The same things were measured in two ways. Each way mixes the same 11 hidden numbers, adds some noise and spreads widely along 7 directions of its own, which tell nothing about the thing.
In the rows, zero is written as 128.
Some things both ways: the first way, then the second way.
[131 157 130 130 130  93 153 104 127 199  66 130 106  66  90 121 206 129
 124 154 139 162 160 122 132  89 128 124 162 125]
[140 141 138 135 146 110 150 118 136 138 151 138 106 155 137 141 119  94
 159 134 127]

[120 139 138 124 122 136 134 136 159 140 101 126 128 140 110 152 148 146
 156 127 137 149 134  80 144 117 115 134 168 117]
[138  98 139 142  70 150 131 131 194 150  91  87 169 141 122  95 124 167
 146 145 191]

[129 107 134 109 112 136 147 127 141 117  89 134 119 160 120 131 143 106
 108 148 128 126 123 112 123 129 139 148 174 125]
[112 150 105 157 109 166 110 122  99 130 152 128  92  97 107 101  83 126
 110 101  99]

[116 123 164 146 161 130 138  79 125 137 151 132  99 146 137 124 105 138
  83 101 129 122 112 102  89 132 151 133 127 134]
[119 146 125  81 122  72 182 152 116 131 136 150  76 125 214 176 178 116
 156 138 100]

[126 151 159 154 147 126 120 106 118 151 115  95 140 126 140 140 102 141
 109 139 152 141 196 142 121  95 148 110 145 105]
[ 88 192 168  97 168 138 133 114  54 171  89 210 135 150 145  98  88 162
 161 173 110]

[155 117  97 117  99 131 124 156 128 102 140 123 130 137  85 188 142  69
 158 114 158 111  89  66 105 139 159 100 114 103]
[158 164  93  65 105  68 142 144 113 131 183 167 149 132 159 195 159 152
  73  87 138]

[148 135 117 161 136 148 123 109 159 135 150  99 149 133 148 173 155 132
 119 116 143 130 135 124 129 135 180  91 130  74]
[125 199  96 119 147 127 148 137  71 157 211 164 169 123 142 167  75 159
 120  60 129]

[126 102  82 118  93  93 163 149 107 154  97 143 106  43 161 141 201  95
 132 141 179 121 158 148 128  98 164 127 156 147]
[121 132 108 149  85 153 138 114 149 123  95 129 119 122  61  81 120 110
 124 112  91]

[110 177 238 110 129 149 142 148 167 128 106 113 133 211  72 111  96 205
 126 134 104 166 116  53 106 111  79 152 147 114]
[113 147 129 135 142 138 157 108  96 172 144 157 135 129 126 100 101 125
 168 138  97]

[129 100 134 104 146 149 130 129 138  42  84 120  98 114 116 135 123 126
 135 109 123  79 181 121  73 149 119 149 176 129]
[ 88 138  99 158 149 183 110  82 119 113 126 175 170 128 152 123 133 159
 165 121 153]

[131 131 154 138 122 138 125 116 176 133 127 131 119 151 130 141 114 117
 123 131 135 142 120 105 118 140 131 140 166 115]
[109 110 105  88 134  91 150 130 146 156 135 157 132 112 220 166 167 148
 134 149 161]

[169 128 149 175 107 182  82  99 151  81 174  83 139 183 169 170  65 117
 145 150 153 105 184 139 162 183 157  91 148  65]
[136 117 120 111 103 103 143 148 170 125 121 118 131 130 167 149 161 141
 125 123 166]

[111 136 123 132 104  83 164 116  59 117  13 145 101  67 114 108 225 167
 143 197 116 110 143 133 145  85 117 135  87 121]
[124 143 160  55 123  90 158 114 129 178 101 172 158 159 180 139 121 193
 145 197 163]

[182 216 182 155 144 140 105  94 144 161 111  79 109 124 124 123 156 186
 147 170 134 161 235 116 170 138 123 113 162  69]
[133 144  51 119 109  87 131 144 135 112 168 142  80 117 162 146 150 122
  95 107 122]

[ 94 106 177 101 120  99 174  94  70  86  16 129  91 121  95  56 130 177
 118 192 100 131 171 136 126  94  91 182 134 172]
[162 103 100 138 122 137 106  89 233  78 139 122 147 146  74 187 187 104
  90  88 160]

[ 94 139 179 123 188 119 168  92 106  91  60 112 107 148 100  89 161 215
  93 148 104 110 174 115  87  99 136 139 154 104]
[122 136 100 169 154 116 133 130 177 147 155 118 116 136 116 145 126  64
 151 108 160]

[116 132 154 112 164 141 102 123 134  97  95  96 137 157 124 130  87 133
 128 107 123 116 145 115 107 112 137 161 137 121]
[120 127  93 180 178 146  93 105 134  98 130 131 120 122 110 128 145  85
 130 138 143]

[150 145 144 131 140 132 111 119 145 165 117  90 151 135 141 120 121 126
 101 135 127 162 138 135 129 117 130 148 124 120]
[128 146 136 128 199 156  93 113  92 173 174 147 170 141  95 130 125 148
 125 154 128]

[159 154 121 152 123 133 130 134 106 163 125  87 151 129 147 126 181 164
 115 162 141 134 154 117 148 116 137  97 102  81]
[142 160 154 125  62 132 143 157  85 150 122 107  86 155 123 101  96 143
 152 139  89]

[110  76 100 130 122 113 147 104 142 138 127 178  96 116 101 166 131  58
 111  95 149 108  60  83  66 136 140 137 158 151]
[141 104 158 105 140 114 131 153 136 108  99 103 132 104 139 128 171 137
 104 132 125]

[105 134 157 136 150 118 139 101 125 128  78 125 112 101 101 117 136 162
 122 124 115 129 154 118  95 106 102 142 137 129]
[119 129  98 127 170 112 127 104 106  62 125 172 130  98 174 168 170 109
 112  98 119]

[123 112 155 124 112 140 160 155 151  93  63 129 130 111 106 164 178 180
 145 171 152 126 165 106  98 144  99 137 176 120]
[131 142 125 188 158 159 158 108 100 132 145  84 135  72  64  99 122  76
 139 110  70]

[118 155 138 115 115 133 110 153 101 130 142 111 136 233 121 112 112 149
 156 146 125 118  66  43 174  98 137 122  95  88]
[ 56 107 104 114 158 158  70  94 155 116 148 194 154 129  93 118  89 130
 101  91 157]

[114 124 125 143 146 125 108 122 142 124 141 113 123 135 161  76 127 142
 127 140 142 113 105 145 128 115 168 150 118  94]
[ 81 123 116 122 111 105 149 132 142 151 131 115 108 159 106 128 103  92
 178 157 114]

[117 146 160  95 152 124 141 110 129 135 152 136  74 129  98  88  80 109
  91  58 108 124 151  76  58  96 102 130 168 159]
[ 99 135  59 131 138 134 100  82 100  27 119 225 109  91 129 123 172 103
  80  49  73]

[123 129 108 103 141 128 155 141 120 133  65 132 111  93 114 118 217 163
 126 121 108 115 124  94 110 110 101 154 138 135]
[155 133  89 121  46  84 173 117  96 118 180 101  76  94 183 188 134 102
 115 116  88]

[111 111 121 147 128 117 127  90 124 164 132 137 115 125 162 100 126  99
  88 113 117 131  79 142 129  99 149 145 111 138]
[147 110 145 103  65 129 124 161 140 127  76 107 115 159 147 106 125 187
 127 152 133]

[ 95 101 167 146 116 131 164 125 107  89  69 116 158 162 107 149 137 172
 112 168 132 118 114 130 113 105 145 121 110 104]
[174 165 120 208 181 176 123 134 121 100 153  96 150 111   9 101  76  82
  98  32  91]

[116 133 123 145 138 119 116 114 130 171 155 117 135 130 124 163  90  84
 121  85 159 139  92 109 117  90 172 114 106 125]
[125 131 158 143 204 137 107 129 124  97  97 140 151 132  51  82 141  87
 117 133 121]

[165 124 138 143  96 165  92 129 154  62  92 101 133 185  80 161 112 101
 172 191 149  89 164  96 124 178 119 113 186  57]
[140 153  93 178 161 141 127 103 118 107 192 149  91 151 161 181  78 105
 157  63 113]

[124 150 100 156 143 121 104 101 124 173 149 144 104 116 122 114 143  96
 118 105 131  98 104  97 110 104 125 105 144  92]
[105 143 156  71 127 122 138 116  70 146 122 208 137 175 193 140  57 199
 154 117 103]

[152 122 170 124 106 188 126 162 206  79 168  96 153 189  81 198  69 115
 149  96 151 144 143  73  80 168 123  99 177  95]
[117 160 147 113 121 104 168 127  84 153 148 142 165 101 144 125 155 106
 148 138 136]

Other things, the second way, with their names:
<434>: [167 137 123 128 126 101 113 130 179 104 123 110  92 124  79 136 186  91
  79 131 126]
<73>: [111 153 120 135 108 196  85 144 135 104 106 142 154 147  76  84 100 208
 104  66 122]
<126>: [ 93 136  70 189 131 151 120 121 165  76 122 142  75 135 181 136 152 101
 184  89 140]
<299>: [114  80 113 134 119 121  90 130 156 112 127 136 114 147 156 132 120 109
 122 129 169]
<221>: [ 90 108 169 116 161 110 132 124 204 191  65 163 134 203 179 114 130 122
 213 203 208]
<252>: [164 114 149 137  40  97 197 169 122 127 151  28  49 143 112 131  71  94
 165 129  64]
<178>: [125  93 133 150 119 154 119 103 217 114 106 112 130 157 132 137 199 118
 174 147 166]
<21>: [212 113 143 166 103 123 140 123 172 156 133  60 150 153  46 115 131  88
 115 141 133]
<381>: [155 114  96 146 140 149  97 139 196  97 104 128 152 133 111 134 140 159
  81  67 161]
<419>: [147 103 110 106 100 119 120 124 133 114 162 106 120 119 134 157 149 157
  94 119 102]
<240>: [105 132 127 133 163 150 123 110 130  98 133 158 111 157 210 190 120 169
 175 100 127]
<38>: [133  90 161 121  99 156 121 139 108 116  81 106 125  95 127  91 154 151
 110 138  94]
<281>: [105 104 143 164 180 177  80 128 149  98 108 112 135 125  69  73 149 110
 133 148 144]
<151>: [122 113  82 110 119 123 122 106 172 122 137 167 144 143 183 176 148 163
 122 110 166]
<308>: [114 108 163 145 192 125 113 116 149 134 141 104 106 140  97 136 129  71
 150 162 126]
<236>: [144 120 160 109 128 100 166 131 139 147 145  98 144 153 156 165 123 136
 165 157 148]
<41>: [103  74 124 117 140 114 105 150 201 136 114 109 103 119 168 129 181 119
 125 161 180]
<384>: [123  82 119 135  48 119 165 143 122 129 120 104  84 149 212 130 116 126
 196 155 128]
<247>: [ 58 164 126  98 183 128 124 101  59 134 160 190 138  75 154 137 131 127
 121 129 110]
<52>: [121 129 137 120 110 124 138 164 119 134 114 110 106 116 139 107 113 138
 124 115 109]
<179>: [117 156 157  80  99 130 137 144  85 159 104 125 141 101 151 108 153 195
 117 186 130]
<360>: [146 122 138 162 144 126 147 110 128 140 118  95  91 112  99 106 128  87
 142 153  79]
<206>: [170 136  59 107 127  81 125 132 127 110 173 153 123 106 140 181 132 128
  40  62 113]
<371>: [107 156 114 126  82 130 115 137  90 118  89 106 103 111 110 110 128 149
 113 160  99]
<110>: [ 44 150 158  60 156 117 133 109  84 175 142 213 157 125 233 173 139 160
 172 174 176]
<394>: [133 177  75 196 186 220  82  77 137  70 167 183 144 128  64 138 103 144
 104   7  97]
<205>: [158 156 126  64  96 101 143 147 105 174 160 131 165 121 114 151 108 191
  65 120 125]
<244>: [ 59  98 134 150 148 105 162 114 131 100 101 126  81 117 184 139 153  51
 213 148 103]
<134>: [162  99  88 179 100 128 132 118 161  80 135  80 102 105  59 112 145  61
  99  92  93]
<441>: [125 114  89 187 128 147 116 138 142  62 116 130  90 141 155 127 118  96
 151  67 128]
<168>: [ 91 132 119 143 170 141 130  96 148 143 127 170 135 134 182 135 135 121
 178 155 172]
<322>: [ 88 165  55 162 177 162 123 113 108 141 182 204 110 158 170 141  97 130
 182  87 121]
<249>: [165 120 124  90 135  75 116 158  78 120 137 120  91 111 173 164 172 120
  73 164 109]
<291>: [ 83 125 139 149 194 145 116  94 147 108 145 154 115 144 124 142 159  79
 184 140 125]
<79>: [100 154 154 101 164 120 117 100  68 151 140 194 175 146 176 145 114 143
 157 169 170]
<439>: [ 84 125 128  84  71 107 141 124 133  75 122 176  75 156 201 178 116 133
 153  86 116]

Some of these things the first way, each followed by its name:
[112  94 143 132 106 138 154 122 142 134 103 148 117 130 123 130 134 125
 104 133 134 119 111 114  96 136  99 150 167 149] -> <38>
[155 114 149 155  89 167 118 132 140  42 112 118 121 185  90 170 133 139
 168 197 163  70 149  89 107 192 125  90 167  53] -> <52>
[139 120  65 162 129 128 100 118 133 155 131 129 127  80 140 186 172  84
 163 106 168 104 103 109 145 135 164 113 127 108] -> <236>
[147 125 152 160  82 151 108 103 136  94 133 114 111 186 102  86  99 137
 155 211 141 111 157 119 154 161 111 111 158  71] -> <439>
[123 122 139 125 104 127 126 132 117 107 106 124 128 163 152 104 119 141
 128 159 118 126 102 118 147 116 128 149  97 117] -> <151>
[112  80 122 115 124 108 143  96 166 148 143 151 105 142 125  85  84  57
  75 109 127 151  66 127  82 120 149 171 150 164] -> <291>
[157 107  99 135 143 142  87 134 163  89 127 104 118  98 140 160 111  91
 166 136 180  95 208 129  94 167 134 131 202 103] -> <371>
[137  98 144 140 105 142 147 113 127  84 108 118 128 152 147 112 137 148
 103 178 123 116 153 142 110 148 128 124 139 102] -> <247>
[125 156 188 142 127 148  92 124 154 104 137 101 141 219  97 137  43 128
 153 161 157 132 152  90 129 126 136 114 169  71] -> <221>
[122 135 155 112 121 124 127 124 164 127  96 142 110 154  73 137 111  94
 132 119 124 133  94  78  95 115 118 146 168 122] -> <206>
[130 141 140 146 162 133  99  84 137 156 123 114 115 161 120 116 101 126
 118 129 137 123 140 105 130 125 127 143 162 111] -> <308>
[123 131 136 148 146 125 112 103 122 122 129 129 116 155 120 165  99 122
 141 123 153 112 146  83 120 124 140 111 153 102] -> <381>
[119 136 192 139 108 129 159  92 147 111  40 127 107 123  92  94 150 172
 118 198 111 150 173 154 131 129 101 156 177 123] -> <205>
[122 131 113 120 124 133 121 144 134 164 125 107 160 137 148 151 112  89
 113  84 132 148 100 120 135  86 151 137 115 139] -> <21>
[114 113 159  98 119 112 161 140  77  99  86 126 123 170 121  88 141 186
 116 165 108 132 103  73 110 106  97 163  77 147] -> <178>
[117 179 169 132 184 154  94  93 160 184 154 100 130 209 122  89  74 143
  99  68  93 149 103  85 139  88 126 145 150 100] -> <299>
[124  82 106 124 103 108 151 108 132 106 127 164  93 130 111 111 136  76
 106 149 142 110  92 106  80 139 145 129 150 126] -> <73>
[115 174 206 119 181 134 134  98 164 150 110 109 106 155 111 104 114 157
  95 100 116 157 139 106 105 106 154 161 167 124] -> <322>
